There are 4 hidden switches. A switch that is on adds its own fixed numbers to the row, and there is some noise. The rows also spread widely along 2 directions, which tell nothing about the answers.
Known rows, each followed by its switches (1 for on, 0 for off):
[-1 11 -13 -28 26 1 9 23 4 25 8 15 0 -14 13 20 3 -2 -14 -12 0 10 -25 -4 13 27] : 1 1 0 0
[-4 -3 -25 -21 16 1 2 16 6 15 -7 18 -20 -14 -3 16 10 -2 -5 -12 -9 6 -17 0 6 19] : 0 1 0 0
[-4 12 -23 -2 -7 -15 -6 -1 -5 28 9 26 -17 7 -17 21 15 17 -10 -28 -9 2 -16 3 0 11] : 1 1 0 0
[4 0 -20 -27 30 1 4 31 9 15 -12 17 -17 -24 12 15 -3 -12 -9 -14 -9 10 -23 -5 11 22] : 0 1 0 1
[2 15 -7 -3 12 -12 0 20 5 25 23 30 3 -8 18 11 13 2 -3 -12 2 2 -12 -9 12 25] : 0 1 1 0
[2 16 -15 -7 15 -9 -1 21 -1 20 11 26 -9 -2 8 14 4 2 -4 -21 -10 7 -16 -5 10 15] : 0 1 0 1
[-7 -7 -21 -12 13 -1 2 5 9 7 -7 15 -32 -16 -26 7 15 7 -10 -8 -18 5 -19 0 2 12] : 0 0 0 0
[0 6 -26 -13 15 -4 -6 11 2 18 -11 18 -22 -10 -9 18 5 1 -19 -27 -12 7 -23 4 1 8] : 1 1 0 1
[-8 3 -21 -2 9 -12 -1 -3 -2 13 -8 20 -28 -4 -31 15 14 9 -16 -26 -20 3 -20 7 -2 8] : 1 0 0 1
[2 22 -8 -2 15 -11 -6 19 -2 25 20 30 -3 -10 26 10 11 -5 -6 -17 2 -3 -15 -7 15 27] : 0 1 1 1
[0 9 -25 7 1 -15 -12 5 1 24 -1 36 -25 -3 -5 12 21 4 -10 -27 -4 -9 -14 2 4 13] : 0 1 1 1
[4 18 -15 -5 8 -16 -5 15 -9 26 20 28 -7 4 8 12 5 4 -4 -24 -14 4 -14 -4 8 13] : 0 1 0 1

New rows. What belongs after each?
[-3 7 -14 13 1 -17 -9 -4 4 13 1 29 -27 -10 -24 8 26 6 -14 -25 -18 -5 -13 6 0 9] : 0 0 1 1
[5 18 -13 -17 21 -2 4 25 2 20 8 21 -4 -10 18 18 -5 -5 -15 -21 -7 11 -21 -4 13 26] : 1 1 0 1
[0 2 -18 -34 27 6 11 25 9 18 -4 10 -13 -18 9 21 -1 -8 -13 -13 -5 8 -23 -7 9 30] : 1 1 0 0
[3 12 -4 -24 26 2 15 17 4 13 12 10 0 -21 6 13 9 -1 -6 -8 -6 12 -23 -4 13 31] : 1 0 0 0
[-6 -3 -14 -19 16 -1 9 11 9 7 -4 15 -22 -18 -14 8 10 -2 -8 -6 -13 8 -20 -1 9 14] : 0 0 0 0
[-4 3 -11 -12 11 -3 4 8 6 8 4 16 -23 -16 -18 8 18 2 -4 -8 -11 10 -21 1 7 13] : 0 0 0 0
[-4 -3 -33 -13 7 -5 -6 12 5 15 -23 25 -36 -11 -18 15 11 0 -17 -22 -17 3 -20 1 -2 8] : 0 1 0 1
[-6 -8 -26 -21 11 0 0 16 9 14 -14 18 -28 -13 -10 14 11 3 -8 -11 -8 7 -20 1 1 13] : 0 1 0 0
[-4 4 -23 -11 3 -10 -5 10 -3 21 3 23 -16 -5 -10 16 16 5 -7 -14 -9 7 -15 0 2 10] : 0 1 0 0
[-5 7 -22 0 -4 -12 -11 6 2 24 9 29 -19 -1 -9 11 22 7 -6 -22 -2 -6 -12 -2 -2 16] : 0 1 1 0
[-3 0 -23 -13 7 -3 0 12 7 20 5 19 -18 -5 -5 13 12 2 -8 -15 -8 4 -16 -5 6 13] : 0 1 0 0
[-6 0 -25 -7 9 -3 -6 7 10 20 -4 24 -22 -12 -5 9 19 3 -9 -14 0 -3 -18 -1 4 19] : 0 1 1 0
[-5 1 -26 -21 18 0 3 24 7 18 0 17 -16 -16 2 14 5 0 -5 -7 -8 6 -23 -3 5 22] : 0 1 0 0
[2 9 -22 -10 11 -8 -7 17 -2 18 1 25 -18 -3 0 12 5 2 -8 -24 -11 5 -15 -2 7 12] : 0 1 0 1
[-4 10 -11 -11 10 -6 6 8 -1 17 11 18 -12 -4 -15 15 14 8 -8 -15 -9 6 -21 2 6 21] : 1 0 0 0
[0 13 -24 -6 3 -11 -11 11 -2 23 0 28 -21 1 -6 12 11 7 -11 -23 -13 3 -14 -1 8 9] : 0 1 0 1
[3 5 -15 -13 24 -1 -3 27 9 15 -2 23 -12 -19 17 11 2 -11 -12 -15 -4 -1 -17 -6 14 27] : 0 1 1 1
[5 15 -17 -13 18 -7 -1 23 -2 21 13 25 -9 -7 13 17 5 -2 -7 -20 -12 7 -15 -7 10 17] : 0 1 0 1
[1 7 -26 -7 10 -9 -5 7 -2 22 -7 24 -20 -4 -11 20 5 7 -20 -27 -8 7 -18 3 2 13] : 1 1 0 1
[-5 8 -10 5 2 -9 -2 3 6 14 12 28 -20 -12 -15 8 32 9 -4 -15 -7 -4 -11 2 8 19] : 0 0 1 0
[4 1 -17 -13 21 2 -3 21 12 17 -8 26 -18 -21 6 12 11 -8 -15 -19 -5 2 -17 -3 7 25] : 0 1 1 1
[2 14 -8 -3 8 -12 3 12 -6 13 17 21 -14 -5 -4 9 12 5 -4 -17 -19 6 -17 -3 10 18] : 0 0 0 1
[-4 12 -21 -3 0 -9 -5 7 -6 27 15 23 -13 1 -8 11 16 11 2 -18 -9 1 -12 -1 8 7] : 0 1 0 0
[-2 -5 -20 -11 11 -2 -1 4 6 7 -15 20 -35 -17 -26 11 11 2 -16 -16 -19 7 -20 5 3 12] : 0 0 0 1
[-3 15 -25 2 -2 -16 -13 -1 -7 26 0 28 -20 7 -15 21 11 9 -14 -34 -12 0 -15 2 0 5] : 1 1 0 1
[5 22 -12 -11 13 -9 -4 22 -7 23 21 27 1 -4 21 14 2 0 1 -17 -8 4 -19 -9 15 20] : 0 1 0 1
[-5 0 -18 -18 16 4 -3 21 16 16 -1 23 -12 -20 9 14 14 -8 -5 -10 1 0 -18 -5 9 24] : 0 1 1 0
